There are 8 hidden switches. A switch that is on adds its own fixed numbers to the row, and there is some noise. The rows also spread widely along 10 directions, which tell nothing about the answers.
(in the rows, 128 means zero)
Known rows, each followed by its switches (1 for on, 0 for off):
[159 146 129 164 160 143 149  62 114 137 158 114 116 121  78 110 138 171
 155 171 167 123 112 177 121 159 158 144 203 100 129 110]
1 0 1 1 0 0 1 1
[179  98 163 172 163 157 136  80  82 105  76 147 121 107  57 128 121 180
 123 199 132 133  84 160 126 162 127 134 151  78 102 115]
0 0 1 0 1 1 0 0
[156 116 140 160  99 115 167  98 146 166 136 155 147 135 150  69 163 160
  99  92  93 120 126 139  60 166 117 126 154 116 154 171]
1 1 0 1 0 1 1 0
[147 167 157  84 129 150 185 104  96 165  92 157 134 108 154 155 195 141
  85  96 127  79  91 118 132 120 118 135  75 116 114 129]
0 0 0 0 0 0 0 0
[135 129 145 181 131 121 149  97 100 154 147 135 119 140 128 140 123 160
 158  92 119 124  65 120 139 179  86 110 129  72  97 132]
1 1 1 1 0 0 1 0
[144 145 128 162 157 123 145 101 135 145 187 108  91 126  97 129 119 165
 187 145 147 124  99 155 147 151 124 132 179  91 109 104]
0 1 1 0 1 0 0 0
[134 155 136 152 138 137 169  93 116 160 152 113 149 133 100 122 162 170
 149 144 153 117 112 164 109 161 130 141 179 125 145 122]
1 0 1 0 1 0 1 0
[160 167 156 151  91 147 140  56  87 140 100 167 132 142 122 181 194 144
  88  82 119  78  95 123 135 148 165  94 120 119 114 170]
1 1 0 1 1 1 1 1
[130 131 120 145 147 106 177 117 130 180 182 104 135 139 144 100 136 165
 175 110 136 140 111 139 119 167  91 148 147 100 132 119]
0 0 0 1 0 0 1 1
[112 181 140 155 108 126 182 119 100 167 125 132 172 148 163 154 174 145
 131  56  91  65  92 119 116 138 109 103 150 120 133 162]
1 1 0 1 0 0 1 0
[151 112 172 134 149 136 119  76  85 165 125 129 112 148 132 131 127 170
 117 145 157 135  70 172 123 163 100 123  84  69  97 128]
0 1 0 1 0 1 0 0
[124 149 110 178 143 104 155 111  79 166 168  87 185 184 124 146 166 153
 149 100  91 107 105 214 111 143 124 114 174 107 129 162]
0 1 1 0 1 1 0 0
[170 122 122 165 141 120 149 108 134 134 134 129 119 123 135  90 141 153
 124 130  97 110 134 135  77 136 120 143 188  93 129 147]
0 0 1 1 0 0 0 0
[120 148 169 129 120 136 169 112  97 189 136 131 151 146 157 126 155 161
 120 117 146  98  92 150  95 147  89 118 132 116 130 147]
0 1 1 1 0 0 0 0
[142 127 108 177 133  99 149  95  88 134 149 126 144 153 105 163 162 145
 135  70  86 118  80 162 170 162 131 108 113  69  91 148]
0 1 0 1 1 0 0 1
[144 150 122 129 176 134 176  96  90 154 158 100 146 122 105 146 163 152
 170 108 141 130  81 170 169 149 127 152 116  81 101  95]
0 1 1 1 0 0 0 0
[136 150 171 152 111 137 125  83 113 178 160 136 109 162 153 128 135 167
 126 127 168  96 103 153  83 151 114 101 165 108 127 157]
1 1 1 1 0 1 0 0
[130 139 196 130  97 154  98  47  55 172  91 147 117 181 145 177 139 161
  87 139 177  91  79 168 129 165 126  79  83 111 110 157]
0 1 0 1 0 1 1 0
[132 160 130 162 129 119 176 103 103 176 153 114 169 163 153 115 189 165
 105  96  87  82 108 188  72 123 125 125 189 118 140 192]
0 1 0 1 1 0 1 1
[137 170 107 171 165 119 119 100  81 133 137  58 145 171 110 185 145 152
 185 132 117 126 112 148 155 164 124 141 149  84 112 106]
1 0 0 0 1 0 1 0
[135 119 164 163 127 135 184  96 114 164 137 150 152 119 113  90 134 172
 133 123 137 126  82 147 101 179 101 124 156 106 134 135]
1 1 1 1 0 0 1 0
[183 103 148 149 158 136 140  77  90 175 140 125 123 149 146 111 178 172
  93 108  98 146  71 183  73 140  94 154 113  57  97 170]
0 1 1 1 1 1 1 0
[122 141 171 150 106 130 131  85  75 184 116 143 137 179 162 144 151 169
  85 110 129  84  74 168  85 148  99  87 120 113 127 181]
1 0 0 0 0 1 1 0

New rows, each followed by its switches (1 for on, 0 for off):
[139 135 130 160 132 118 152  76  62 157 131 119 170 166 123 156 170 151
 123  87 102 116  82 187 148 163 135 107 111  93 112 157]
0 1 0 1 0 1 1 1
[187 163 143 142 158 158 133  80 120 128 107 124  87 103 133 124 154 155
 124 144 107  88 111 115 107 111 137 153 173  80 105 128]
0 1 0 1 0 0 1 0
[145 160 130 179 133 136 153  72 101 113 123 126 139 125  69 165 157 153
 156 119 123 109 100 136 171 171 165 118 164 101 117 120]
1 1 0 1 1 0 1 1
[142 123 124 148 113 108 141 109 136 187 170 108 124 167 181  93 137 153
 141 106 129 131 143 136  65 164  88 137 152 112 145 150]
0 0 1 1 0 0 1 0
[124 182 145 122 111 136 127  87 105 168 123 103 128 161 152 164 152 146
 141 129 166  95 133 122 123 160 129 121 131 135 142 119]
1 0 0 0 0 0 1 0
[175  98 169 155 113 147 141  75 112 144  97 164 114 120 121 103 135 164
 108 136 128 136 100 127  97 177 112 126 120  96 121 141]
0 1 1 1 0 1 1 0
[194 157 131  95 143 155 135  76 124 148  92 104 128 118 150 122 196 139
 105 132 136 139 155 112  90 148 143 193  97 100 136 109]
1 0 0 1 0 0 1 0
[161 120 193 148  98 154 106  35  65 154  79 167 124 164 119 160 169 166
  51 131 153 118  74 166 109 177 139  96  79  99 108 177]
1 1 0 1 1 1 1 1
[156 155 137 164 143 142 181  92  64 154 107 126 186 146 129 157 211 151
  95  72  75 105  72 165 106 142 122 137 128  86 112 175]
1 1 1 1 1 0 1 1
[134 126 126 153 123 110 163 109  77 153 124 124 170 154 124 179 170 136
 135  61 101 137  83 141 168 181 103 117  66  87  99 133]
0 1 1 1 1 0 0 0
[175 152 152 103 120 146 157 101 157 164 121 142  86 104 162 121 169 149
 121 113 124 123 121  72 101 142 107 162 102 111 120 121]
0 1 0 0 1 0 1 0
[118 184 176 149  66 143 162 113  98 183 101 149 164 165 199 170 165 137
 121  72 114  74 120  78  76 158  88  82 138 156 150 180]
1 1 1 0 0 1 1 1
[130 173 157 166 127 149 136  90  96 145 125 119 117 143 125 161 123 161
 167 141 157  88 106 114 123 157 118 110 187 114 124 120]
1 0 1 1 0 0 1 0
[195 118 104 148 177 133 145  76 115 121 131 103 115 111  95 110 151 143
 150 132 102 163 114 155 146 162 140 176 115  69 101  96]
0 1 1 0 0 0 1 0
[184 137 163 109 147 164 105  69  98 166  95  75 133 161 152 132 169 152
 112 182 164 160 149 155  67 165 115 183 111  98 136 121]
0 1 1 1 1 0 1 0
[139 129 126 178 126 104 135  96 111 169 167 114 134 174 140 112 150 166
 126 112  93 109 105 190  89 145 119 109 174 101 129 178]
0 1 0 0 1 1 1 0
[158 141 153 140 179 145 148  79  84 161 129 109 129 132 124 127 157 172
 123 130 130 128  62 169 120 148 108 154 114  58  99 123]
1 1 0 1 0 0 1 0
[135 183 133 133 130 129 158  96 124 200 191  89 138 164 167 139 188 154
 148  91 143 112 116 158  86 137 114 145 161 112 137 148]
1 1 1 1 1 0 1 0
[139 136 154 179 161 129 163 104  86 169 156 124 149 146 135 108 145 184
 124 129 114  98  70 188  67 129  89 120 196  80 118 173]
1 0 1 1 0 1 0 1
[154 143 166 135 127 158 177  66  79 144  84 158 166 121  83 149 190 161
  95 124 131 120  74 159 143 171 152 126  96 113 123 136]
1 1 0 0 1 1 1 1
[178 166 120 101 130 143 136  59 126 145 144 106 123 133 115 137 183 138
 140 131 166 129 157 152 147 149 193 155 117 120 133 104]
0 1 0 1 0 1 0 1
[159 117 108 145 105 114 133  64 106 136 130 137 150 155 103 123 178 134
  94 101 133 129 139 181 126 180 175 127 109 111 135 144]
1 0 1 1 0 0 0 0
[129 132 157 214 134 116 159 123  93 146 116 134 153 156 139 123 133 174
 112 104  51  91  67 138  73 153  72  94 187  87 118 193]
1 1 0 0 1 0 1 1
[138 142 159 162  99 133 114  84 138 143 154 143  72 134 113 151 104 156
 171 146 178 110 119  99 144 172 127  99 163 115 116 111]
0 1 1 1 1 0 0 0
[152 171 119 143 142 139 119  70  61 123  87  83 162 165 115 188 176 130
 124 115 108 110 113 162 160 161 158 131  97  98 114 120]
1 1 0 0 0 0 1 0
[154 127 156 112 111 139 133  80 112 150  91 125 153 142 132 106 160 146
  91 153 154 134 148 154  97 177 141 143 101 126 152 127]
0 1 0 1 0 0 0 0
[134 135 155 156 169 144 192 101  55 165 109 119 199 137 100 140 184 170
 109 114 104 129  40 197 121 162  94 142 109  83 111 145]
1 1 1 0 1 0 1 0
[181 149 166 166 176 166 108  57 105 129 122 123  73 121  98 122 146 184
 110 184 133  96  79 169  90 118 144 144 198  58  98 143]
1 1 0 1 1 0 1 0
[165 157 105 159 178 134 119 102  75  94  88  65 160 141  98 169 146 140
 162 160 105 115 138 149 150 148 149 152 158  81 113  98]
0 0 0 1 0 0 0 0
[156 158 132 133 181 129 162 139 126 164 144  97 111 114 165 125 144 159
 159 113 104 123  87  96 106 129  60 169 125  64 102 108]
1 0 0 0 0 0 0 0
[172 148 101 144 162 124 159  87  99 158 154 103 136 137 141 139 187 142
 139  68 100 139  99 140 126 148 118 164 105  69 100 132]
1 0 1 1 0 0 1 1
[164 158 119 131 128 146 128  58  69 117  79 111 147 146  97 184 174 124
 124 130 131 115 134 151 171 165 176 130 101 119 120 108]
0 0 1 0 0 0 1 0
[154 132 127 172 154 143 132  45  44 136 119 112 168 162  61 164 180 168
 114 141 139 127  80 233 143 166 169 126 139  84 110 140]
1 0 1 1 1 1 1 0
[172 143 175 134 170 168 169  85  69 167  87 129 157 126 156 126 187 166
  78 115 105 117  58 154  74 135  87 158 109  69 104 162]
1 1 1 1 0 0 1 1
[185 133 127 177 164 135 116  74  95 114 107  96 132 143 112 124 147 154
 125 137  96 136 113 152 115 162 138 150 147  65 110 136]
1 1 0 1 0 0 1 1
[172 151 123 125 164 137 127  58 138 154 172 100  94 130 110  93 158 162
 130 157 155 132 118 189 114 145 164 167 154  90 126 113]
1 1 0 0 0 0 1 0
[144 155 142 137 104 140 174  85  93 145 112 161 153 127 112 165 192 140
 103  85 120  87 101 143 144 147 152 111 116 121 120 147]
0 1 1 1 1 0 0 0
[150 182 121 151 145 135 110  73  98 141 142  74 122 164 128 164 154 144
 159 125 137 102 123 155 137 147 154 135 158  93 119 119]
1 1 0 1 0 0 1 0
[161  90 151 132 142 125 155  90 133 157 128 144 116 111 113  86 134 163
 125 122 135 177  79 127 131 201  92 155  62  77 111 102]
1 1 0 0 0 0 1 0
[195 142 119 136 214 142 138  90 104 146 132  68 126 128 124 125 186 161
 128 133  91 160  83 169 108 135 110 206 109  39  91 113]
1 1 0 0 1 0 1 0
[150 133 134 147 162 133 185 105 101 146 136 118 151 116 101 134 163 162
 147 127 130 134  90 145 131 155 112 154 139  88 112 118]
0 0 1 1 1 0 0 1
[100 141 143 172 113 103 156 129  89 190 145  82 209 198 158 141 155 160
 148  89 114 137 112 152  93 201  72 116 131 117 150 160]
1 1 0 1 1 0 1 1
[173 101 162 154 146 135 149 106 101 149  88 125 142 129 138 117 149 164
 111 126  95 161  92 110  99 181  75 154  91  74 110 138]
0 1 0 1 1 0 1 1
[143 125 108 142 143 103 182 116 141 169 174 118 135 127 142  85 157 149
 141  84  95 135 108 151 117 157 108 148 126 100 128 131]
0 1 0 0 0 0 1 0
[159 149 136 168 145 143 182 101 121 136 128 130 147 105 103 124 163 161
 152 111 102 120  97 119 115 154 122 145 177  95 123 128]
1 1 1 1 1 0 1 0
[129 136 175 131 133 146 208 130  97 156  79 154 179 104 117 128 166 164
 113 123 116 109  76 113 120 160  89 135 113 109 128 130]
0 1 0 1 1 0 0 0
[127 159 150 146 104 134 197 116 108 149  95 160 164 112 138 143 165 146
 126  77  94  75  99  98 135 149 116 108 138 128 131 142]
0 1 0 1 0 0 1 0
[135 136 145 156  70 125  85  63  90 146  99 122 138 193 132 139 132 138
 101 160 158  97 175 168  95 182 161  85 159 159 162 158]
0 0 1 0 0 0 1 0
[173 176 167 116 128 165  92  64 116 146  99  98  88 145 154 155 138 146
 136 177 172 111 154 103 108 151 140 144 144 114 130 113]
0 1 0 1 0 0 1 1
[168 133 112 131 130 124 165  80  97 155 123 124 175 141 132 132 205 129
 104  54  97 146 106 156 133 176 138 153  65  88 118 136]
1 1 1 1 0 0 1 0
[130 130 129 151 106 108 145  92 132 169 164 114 139 161 122 108 144 166
 145 141 156 133 149 156 102 185 132 129 167 136 159 138]
0 0 0 1 1 0 1 1
[147 129 128 183 154 109 106 100 101 169 164  79 126 188 155 129 145 167
 135 107  95 135  90 171  82 160  84 136 149  58 106 164]
1 1 0 1 1 0 1 0
[114 166 141 153 118 132 122  89  82 152 123  90 151 172 116 180 124 146
 176 141 171 120 125 138 153 194 123 110 133 129 134 102]
1 0 1 0 0 0 1 0
[126 198 141 136 117 141 177 101 101 181 142 100 186 165 148 152 204 155
 133 107 123  86 122 162  95 137 144 125 171 148 159 159]
1 1 0 0 1 1 1 1
[148 143 148 125  99 141 186  77  97 158 106 182 140 116 130 142 187 135
  83  65 107  84  82 141 144 144 141 107  87 125 116 152]
0 1 1 0 0 0 1 0
[113 147 125 162 123 106 151 126  80 163 117  79 207 184 159 140 153 144
 149  95  91 121 130 150 109 181 100 121 136 118 152 147]
0 1 0 1 0 0 1 0
[132 134 179 126 119 143 159  97 132 144 110 161 110 103 104 116 113 163
 132 167 173 105 102 117 140 172 123 113 132 128 132 102]
0 1 0 0 0 0 0 0
[143 153 170 144 140 146 106  77 112 178 137  91 118 167 161 105 135 175
 118 173 159 108 119 172  53 147 109 139 181 103 145 149]
1 1 0 1 0 0 1 0
[141 114 161 137 148 128 183 104 126 177 158 147 137 119 106  94 153 181
 120 124 142 145  64 171 113 165 101 141 108  90 119 127]
1 1 0 0 1 1 0 0
[184 156 134 134 190 159 149  73 105 123 138 129  72  85  95 154 146 155
 158 132 135 108  65 136 172 116 139 156 134  47  67  91]
0 1 1 1 0 0 0 0
[164 143 159 134  78 144 108  65 146 156 130 149  71 140 131 136 135 154
 135 159 181 117 159 101 100 169 145 116 151 147 142 126]
0 0 1 0 1 1 1 0
[117 166 167 138 153 144 129 104 118 167 153  78 126 150 113 135 117 184
 183 210 210 121 126 148 103 169 110 146 191 113 146  91]
1 0 0 1 1 0 0 0
